The rows come from 4 hidden closed curves, with some noise, and rows from the same curve form a group. Each curve winds through 6 dimensions. The rows are also pushed far along 4 directions, which tell nothing about the answers.
Some rows, each with its group after it:
[ 10.8  57.0  19.0   2.9  13.4 -15.5  13.5  43.0  -9.9  17.6   8.9  -0.2
 -33.1  19.6   7.1  28.0]
Q815
[ 10.7  28.6  -2.1  -3.1  15.5  -7.6   1.0  16.1  -9.8  -4.0  -9.0  -2.2
  -7.1  -0.9 -14.9  14.5]
Q817
[  5.9 -14.2  -6.5  44.3  22.9  -1.6 -29.2  34.1 -26.5 -32.6  -4.0  36.1
 -15.3  30.2  12.6  40.3]
Q817
[ 19.3   1.8  13.8  -4.7  32.0   7.5   3.0   4.6 -13.5  -6.2 -15.7 -15.9
  25.7 -24.7  10.0  18.5]
Q817
[ -8.7 -16.5   1.8  12.6 -38.2   3.7 -11.5   2.8   2.0  10.4  -0.8  31.6
  -6.8   9.4  -6.0 -17.7]
Q817
[ 11.9 -21.1  -8.5  39.9   4.9  15.0  -7.3 -16.2  12.6 -29.8  -3.7 -21.9
  -7.1  -3.7  13.7  13.4]
Q268
[  4.5 -35.2 -18.1  -7.7   1.4   3.5   7.1 -31.7   2.8 -12.0 -25.5  12.4
  30.5 -10.7  -1.5 -20.0]
Q241
[  3.9  18.5  16.1  21.9  13.1  -1.5   2.8  27.6 -14.5   0.6 -15.7   2.6
 -18.4   6.3   8.8  33.3]
Q815
[ -9.6  25.7  17.7 -13.6 -24.9 -19.0  11.5  25.5  -8.9  24.5   0.4  55.2
 -18.6  30.2  -2.7  -6.5]
Q268
[-24.2  -6.1 -23.4  12.3 -32.0   1.1   8.9 -10.9  23.1   7.1  11.1   7.4
 -26.1   5.7   5.1 -19.0]
Q241
[-29.6   4.0  10.7  40.6  -5.2  17.7 -22.9  -5.7  26.1  -6.2  19.7   1.9
 -36.5  10.2  -9.2  31.7]
Q815
[-12.2 -20.4   9.4 -18.1  -2.1  15.7   3.1 -24.1  16.5  17.7  -0.6 -15.8
  28.1 -23.2   6.3 -21.9]
Q268
[ 14.2  22.0  -4.0  36.7  20.4   8.3 -14.9  36.5 -10.0 -23.0   3.9 -18.4
 -22.3  -5.0   1.0  37.1]
Q817
[-23.1 -33.4   0.6  21.3  -9.0  31.4 -10.7 -28.2  27.0 -13.8   7.8 -30.7
   8.2 -28.4   4.4  -0.8]
Q815
[-17.4   5.7  16.2 -21.8  -1.6  22.3   7.9 -22.0  30.1  12.4  28.3 -50.7
  14.5 -36.4   1.4 -13.3]
Q815
[ 32.9 -37.8   2.6   9.0   4.0  -0.6 -16.0   6.5 -30.6 -14.4 -23.2  38.0
  22.4  11.3  -4.6  -7.6]
Q241
[ 13.2 -28.4 -28.7 -33.6   1.4 -12.0   3.5  -1.5 -25.1  -6.3 -17.1  27.2
  39.7  -4.4   5.9 -34.1]
Q268
[ 23.9  22.4  13.0  27.9  37.0  -5.9 -14.1  22.7 -24.0   0.9   8.7 -43.9
 -27.5  -4.4  13.7  52.9]
Q268
[-24.0 -14.9   5.9 -10.2 -28.0   5.4   1.9  -3.5   7.3   6.7  -8.1  27.2
  21.7   1.1 -13.0 -22.2]
Q241
[ -2.2 -29.1   7.1   4.2  11.7  25.9  -2.8 -31.2  14.0 -15.3  -3.1 -38.1
  27.3 -36.4   2.8   0.7]
Q815
[ 20.6  16.6  15.8 -13.2  24.2  -7.3   6.3  -1.8  -9.4  13.9  -1.5   5.9
  -0.1   2.0   0.8  10.8]
Q241
[-18.7  -5.0 -17.8  31.4 -19.7  15.3 -12.5  -9.6  34.6 -17.5  24.2  -6.6
 -26.8  12.3  -4.6  -3.1]
Q815
[ 56.9  26.2  18.2 -21.8  27.1 -20.1  14.7  23.9 -31.5  -8.0 -11.3  -7.4
  12.9   6.4  -0.9   6.5]
Q268
[ -0.8 -45.5 -18.0 -17.9 -10.1  14.9  -6.2 -18.0   7.3 -13.0 -10.3  34.1
  43.8  -4.6 -12.8 -47.2]
Q241
[  5.9  48.8  -5.8 -38.0  14.0 -26.5  26.0  18.3 -13.4  14.6   1.6 -11.3
  -6.5   0.0  -1.9   1.7]
Q817
[ -5.6   8.3  14.9  40.8  21.3  12.6 -25.5   2.4   7.8 -15.9   8.6  -6.0
 -28.6   7.7  -5.5  49.9]
Q815
[ 41.1   1.8   7.1   3.9  36.2  -6.4  -8.8  37.5 -41.3 -19.0 -17.2  13.1
  16.1   5.3   4.3  20.7]
Q815
[ 27.8  11.7  -1.5  25.1  30.6  -2.8  -0.5   5.0 -13.0 -15.8  -0.7 -23.8
 -17.1  -5.5  18.3  38.2]
Q241
[ 12.1  -1.1  -3.3   1.3  -0.2   1.4  13.1   8.2  -7.2  -0.9  -2.0 -19.0
   1.4 -13.4  11.7  -5.6]
Q241
[ 13.4  14.8  -9.0  -1.3  26.8   3.5   4.8  -0.4   6.5 -18.8   5.3 -18.1
   1.1  -6.1   5.3  11.9]
Q268
[-28.9  -4.7 -17.4 -17.8 -22.1  11.9  14.1 -28.4  39.8   8.3   9.5  -0.2
   7.3  -5.3 -14.1 -40.2]
Q241
[-12.9 -35.3 -33.0   8.4  -6.4   9.8  -8.0 -10.4   3.3 -22.4 -13.9  26.8
  15.3  -0.8   3.2 -14.4]
Q817
[ -2.4  27.4  -4.4 -22.6 -28.9 -30.9  12.9  40.6 -33.5  29.2  -2.5  31.6
 -15.5  10.3   2.0 -12.4]
Q817
[ 17.4  25.7  16.8 -37.8  22.7   1.7  19.8  10.4  -0.1   4.9   3.2 -12.9
  26.0 -14.3   2.1 -11.7]
Q268
[ 16.8  -4.2  11.9  -2.3  17.5  -8.6 -11.6   6.5 -26.6  -9.1 -14.3   7.3
   7.7  -0.7 -15.0  16.4]
Q815
[ 19.5  35.7  26.8  27.5  19.0 -17.5   1.6  29.6 -29.5   0.8 -10.6 -15.1
 -31.0   5.4   9.0  59.1]
Q241
[-15.0  14.1  -2.2  14.7 -18.0   0.5 -15.7  22.1  -3.4  13.1   7.3  36.4
 -22.7   6.2  -3.9   9.8]
Q817
[ 30.3 -18.7  21.2   4.1  17.5  12.0   4.6 -22.2   1.9  -6.6 -11.0 -31.1
  23.8 -20.3  12.4   3.2]
Q268
[-18.8 -29.5   2.6  54.5 -32.5  22.1 -23.2  14.1  12.9 -12.4   8.6  26.6
 -22.5  17.2   9.0   2.7]
Q268
[ -1.5  32.1   7.7 -22.3  19.2 -16.2  15.9   4.8  -9.5  21.7  -6.1  -9.0
  -4.4  -6.4   4.4  15.7]
Q268
[-20.8   8.0 -22.4  -8.1 -30.6   2.0   0.3   0.1  12.3   8.6   5.6  19.1
  -5.5  -5.0  -8.7 -23.8]
Q817
[-21.7 -21.6 -20.2   9.8  -4.4   4.8 -15.5  10.1  -7.2 -14.9  -7.9  45.0
   4.4   4.9   3.3   1.8]
Q815
[  2.5  44.1  26.7 -24.0 -13.8  -6.8  17.7  22.6   0.8  33.0  10.9 -20.0
  -9.1  -5.5 -13.7  -9.7]
Q817
[ -0.7  10.3  -7.5   6.5   0.2 -14.4 -18.8  43.8 -30.0  -7.0   2.5  56.8
 -10.0  27.7  -7.5  12.4]
Q241
[  3.7 -24.5  -8.6  11.7  -7.4  15.8  -5.2 -31.6  31.2 -14.6   2.1   4.6
  11.9   9.4  -6.0 -19.2]
Q815
[ 37.6   1.0   8.0  -0.3   8.7 -17.9   8.8  15.9 -35.5  -6.0 -25.3 -11.0
   7.5   0.9   0.9   9.1]
Q817
[-23.1 -14.1   6.2   3.6 -23.5  13.8  14.9 -33.9  44.1   6.3  18.9 -32.6
  -2.2   3.7   7.2 -23.8]
Q817
[ 10.5 -30.8  -1.6  11.1  24.2  19.4  -8.7 -20.8   5.3 -21.4 -18.5 -11.7
  27.8 -16.0   0.8   6.2]
Q268
[ 10.5 -46.1 -10.3  37.9 -13.0  29.8 -13.2 -24.7  25.2 -27.9   2.7 -14.5
  11.7  -2.8  10.0 -15.3]
Q815
[ 41.4  25.1  16.7  -7.5  41.9 -13.9   6.9   1.5 -22.1  -8.2 -12.0 -24.8
   7.2  -6.4   0.3  34.6]
Q241
[ 32.3 -23.8  11.0  -1.7  35.4  16.9  -0.5 -14.5  -3.1  -9.0 -14.4 -10.7
  33.8 -21.5   8.3  -1.2]
Q241
[ 27.6 -67.2 -26.7  -2.1   3.3   0.2 -25.2  -7.8 -31.5 -24.8 -26.0  26.2
  45.4   0.7  -0.9 -28.1]
Q268

New rows, each followed by its group:
[ -6.8  11.9  -4.6 -39.2 -17.3 -16.2  18.7  -6.7   2.7  24.7  -1.5  -5.2
   7.3   2.0 -17.3 -33.6]
Q268
[  8.1  23.0  17.2   7.0  18.9   2.2   2.5  -2.7   7.9  14.4   8.7  -6.3
 -20.8   1.4   3.4  22.4]
Q241
[  0.5 -29.1  -4.9 -32.2   1.5   6.5   1.5  -4.3 -10.0  -2.5 -10.6  23.6
  47.2 -17.3   5.8 -30.4]
Q815
[ 40.9  13.5   7.4 -23.5  14.0 -24.5  23.9  20.8 -40.5   8.8 -20.8 -10.7
   9.4  -7.3   6.5  -2.2]
Q241
[ 15.6  50.1  13.4 -33.8   4.3 -28.1  25.8  11.3  -8.3  23.2  12.3 -22.5
 -14.0  10.3  -4.7  -1.0]
Q817
[  2.7  40.8  27.7 -17.5 -12.4 -23.1  16.3  30.0 -13.6  27.8   1.1  32.6
 -20.7  25.0  -3.1   2.6]
Q268
[  1.0   1.7  -2.6   5.2 -21.8 -17.6  -4.9  19.0 -19.2  11.5   2.4  28.5
 -21.2  21.9   7.0  -1.8]
Q268
[-14.2  21.4  -4.3   9.8 -13.2  11.0   8.0 -15.6  42.8   0.9  26.1 -29.3
 -25.5   6.7  -6.4  -6.7]
Q815
[-10.1  -4.0 -11.1 -11.9 -23.6  -6.2   4.8 -13.1  16.7   7.0  14.5  13.4
  -2.3  16.7  -4.3 -27.1]
Q817
[-20.8   2.1  -7.1  28.7 -26.6   4.8 -15.1  29.1   2.9   4.9  25.3  11.8
 -33.2  17.0  10.7   2.6]
Q268
[  3.4   8.8 -12.7 -51.0  -7.6 -21.7  22.5 -15.9  -3.7  22.5  -3.2  -0.6
  18.4  -3.4  -5.9 -36.9]
Q268
[  2.9 -25.3  17.0  35.4  -3.0  31.8 -13.9 -25.5  35.8 -14.6  11.1 -10.4
   0.5  -1.0   7.2   3.1]
Q268
[-37.0   2.6  -7.3  20.5 -41.0  14.3   0.3 -21.3  53.7   8.9  24.1   8.4
 -31.3  21.3  -8.4 -20.2]
Q815
[-12.9   1.9   6.4  33.4 -15.0  20.1  -8.2   9.8  23.5   6.4  31.7 -10.1
 -30.1   0.7  15.0   4.4]
Q241
[ 32.9  41.1  30.8  -8.8  23.1 -22.1  12.9  38.1 -33.2   6.0 -12.3  17.6
 -10.5  16.1   3.4  28.6]
Q268
[ -5.5  10.0   4.4 -15.2 -17.6   8.2  25.0 -37.8  41.0  14.3  12.7 -43.3
  -0.8 -15.1  -8.7 -26.7]
Q241
[-22.7 -12.1  18.5  31.2 -27.9  20.3  -6.3 -17.7  35.4   9.9  18.8  -9.5
 -19.0   7.2   7.0  -1.4]
Q817
[ -3.8  18.9   9.4   6.4  24.5  25.5  -2.5  -0.3  30.3  -4.6  26.7 -51.0
  -2.0 -18.7   3.0  10.7]
Q268
[ 21.4  -7.3   8.5  -6.4  29.0  -0.7   2.3   8.5 -27.2 -13.9 -25.1  -0.9
  33.4 -17.9   6.6  15.8]
Q241
[-14.9  11.5   5.3 -39.1  -1.6   0.5  22.3 -15.8  14.7  23.1  -6.1 -13.2
  19.4 -14.9  -8.4 -24.8]
Q268
[-14.8   3.2 -14.7  -1.4 -43.3 -26.4   1.3  26.9 -21.3   4.9  -7.3  42.8
 -15.9  28.2 -12.3 -15.4]
Q241
[-16.7 -22.3 -18.8  47.3 -17.1   6.1 -10.2   4.2   5.4 -18.3 -14.9  28.6
 -23.3  19.0   8.0  12.4]
Q815
[ -3.9  -8.9  -2.3  44.8  -8.0   4.2 -23.3   7.1  -0.8  -4.1  13.7  -0.6
 -34.4  12.9  14.3  25.3]
Q268
[-16.0 -20.3 -24.1  -7.2  -9.6   3.4  -7.0 -24.1  13.1   3.0   4.1   6.4
   7.1   0.3  -2.7 -21.8]
Q268
[ 35.6  31.6  -2.9   8.8  25.5 -32.8   4.1  35.4 -42.5 -10.7  -8.8  -7.1
 -26.7  18.4   7.4  38.4]
Q817
[-12.2   8.8  -5.9 -55.4 -12.4  -8.0  23.4 -13.5  -0.4  15.5  10.9 -28.5
  23.9 -27.8  -8.0 -36.3]
Q815
[ 20.0 -19.0   3.0   4.5  13.1   4.2 -12.8  14.3 -22.8 -24.7 -12.7   8.5
  32.7  -7.0   1.9   4.8]
Q241
[-10.2 -23.1 -23.7   8.3 -16.5  10.7   1.7 -18.8  25.7 -11.4  -3.8  22.9
   7.5  12.5   6.0 -24.9]
Q815
[-29.0  58.9  21.9   2.7 -14.7   9.8   9.1  22.8  28.5  32.5  28.7 -28.6
 -37.9 -13.0  -9.8  12.5]
Q817
[ 27.9  16.8  29.8   4.8  13.6  -7.0   1.3  14.0 -14.1   4.2  -3.7  -0.3
  -7.0  10.1   0.9  18.4]
Q268
[ 26.8  15.2  20.1  -8.2   4.9   9.0   5.8  -3.8   6.4   8.6  11.6 -40.1
   9.5 -21.3   1.0  -3.9]
Q817
[  7.8  -3.3  -6.3  -1.9   1.4  -3.2  -4.6  16.5 -15.4   0.5   6.9  14.2
   2.2   2.2  15.1  -2.0]
Q268
[ 41.8  26.4   0.9  -6.5  11.3 -28.1   4.0  28.5 -41.2  -1.5 -15.7  -1.6
  -8.6   5.3  -7.2  13.4]
Q817
[ -5.4  -3.4  12.7  26.7  -2.4  22.1  -4.6   0.3  22.8 -14.1   9.1  11.6
  -7.1   6.3  10.8   7.1]
Q268
[-16.6 -34.3 -16.5  26.9   4.5   9.9 -24.7 -10.2  -0.5 -14.0 -14.2  39.4
   0.1   9.1   6.2  15.6]
Q268
[ 19.1  -9.7  15.3 -19.5  22.4   5.4  -3.1 -20.0  -4.8 -10.5 -10.1 -18.9
  32.6 -18.5 -14.5  -1.4]
Q815
[ -7.7  30.3  12.5 -10.8 -27.1  -9.1  16.7  25.3   6.1  16.5  10.4  16.7
 -19.4  19.9  -8.9 -17.7]
Q268
[-13.0 -32.0   6.2  13.3 -14.5  31.4  -0.8 -19.2  30.6  -6.0   7.6  -1.0
  18.5 -15.8  18.7 -18.9]
Q268
[ -6.1 -34.9   9.6  23.6  -8.7  36.3  -1.8 -27.7  35.3 -12.8   6.3 -12.9
  17.6 -19.5  20.5 -11.0]
Q268
[-14.1  -0.9  -8.8 -32.1   2.2  11.1  15.5 -29.7  29.5  11.5  12.6  -3.5
  23.6 -18.1   1.9 -29.7]
Q241
[  0.5 -13.4   7.2  49.0  -0.7  11.0 -14.4  -5.6   4.2 -25.1 -14.4 -11.4
 -11.8   2.4  -3.4  33.7]
Q241
[ 10.9 -12.7   5.5  -0.8 -17.4  -0.2   8.7  -6.7  -1.9   3.8 -12.0 -10.8
  10.4  -6.8  -2.2 -17.7]
Q817
[-14.0 -37.5 -15.3  30.2   3.1   7.3 -27.9  -4.1  -7.0 -17.3 -21.0  46.2
   1.0  14.4   0.0  14.8]
Q268
[  4.9 -15.0  -3.6  -9.1 -23.2   2.0   1.3  -3.8   8.7  -4.4   4.8  30.5
  10.0  16.3  -4.5 -33.9]
Q268
[ 27.4   4.1  -0.2 -33.7  40.8  -3.5   5.4 -16.3 -13.7 -18.6 -11.7 -31.1
  35.8 -26.8 -13.2   3.6]
Q815
[-24.5 -24.0 -27.3  17.9 -12.4  17.2 -15.3  -8.6  26.7 -23.5  13.7  20.8
   0.7  15.3  -4.0 -15.5]
Q817
[ 21.7  35.3  21.5 -16.9   1.3   0.7  23.6   5.6  13.7   6.6  14.3 -36.1
  -3.5  -4.3  -1.2  -8.4]
Q268
[ -0.4   0.5  -8.7  54.2  16.5   8.4 -34.4   8.0   5.1 -24.5  13.6   6.0
 -39.8  23.7   0.2  44.0]
Q268
[ 28.0  -0.4 -12.1  10.1  26.7   4.5  -9.7  18.0 -24.2 -21.9 -12.5  -6.6
  12.8 -21.8   7.0  18.2]
Q817
[ 19.8 -21.7  -2.5   9.7  33.5  28.1  -0.9 -38.6  24.7 -21.3  -4.9 -30.1
  21.6 -24.1   3.8   2.2]
Q241
[ -4.8   2.6  -4.5 -12.2 -25.6 -14.6  12.0  13.3 -12.7  18.0   1.9  20.1
  -5.4   3.9   9.6 -17.1]
Q241
[  2.3  12.8   2.8 -13.6  22.2 -12.4   4.3   5.5 -18.3  10.1 -15.8   8.5
   4.9  -0.6   2.2  16.9]
Q268
[ -6.5  55.0   6.0   6.8 -23.5 -14.1  13.8  32.2   0.1  25.7  21.4 -26.0
 -49.0   2.0   0.3  11.0]
Q817
[ 15.9  13.1   7.5  -6.5  40.0  -3.1  11.7  -3.2  -6.9 -10.0 -12.9 -26.2
  13.9 -10.3   8.7  24.3]
Q817
[  5.0  18.8   9.2  -3.9   2.2 -15.6  13.4   0.4  -6.2  13.2 -11.3  -6.0
 -14.1   5.8  -3.0  11.1]
Q268
[ 35.0   7.1  -4.4  14.4  15.8 -26.1   1.0  26.3 -42.9 -15.6 -25.6  14.8
 -14.8  17.7   8.5  28.4]
Q268
[ 10.3  16.5   6.0  22.8  33.4   6.9 -18.4  29.3  -8.8 -15.3   8.5  -5.7
 -12.9   5.5   1.9  35.8]
Q268
[-20.8  21.8   7.6  16.0  -4.7   0.7   3.0  14.3  10.3   7.7  -0.2  -5.3
 -29.6   8.5  -4.3  16.9]
Q268
[ 10.9  32.0  23.5  21.4  20.3   3.6  -3.1  18.5   4.8  -2.5   4.5 -13.0
 -24.2  12.0  -6.7  33.5]
Q815
[ 37.5 -33.0 -15.0  -2.6  28.2   6.3 -16.2 -10.9 -16.3 -21.9  -4.9  24.8
  28.6  -1.2   9.0  -7.7]
Q241
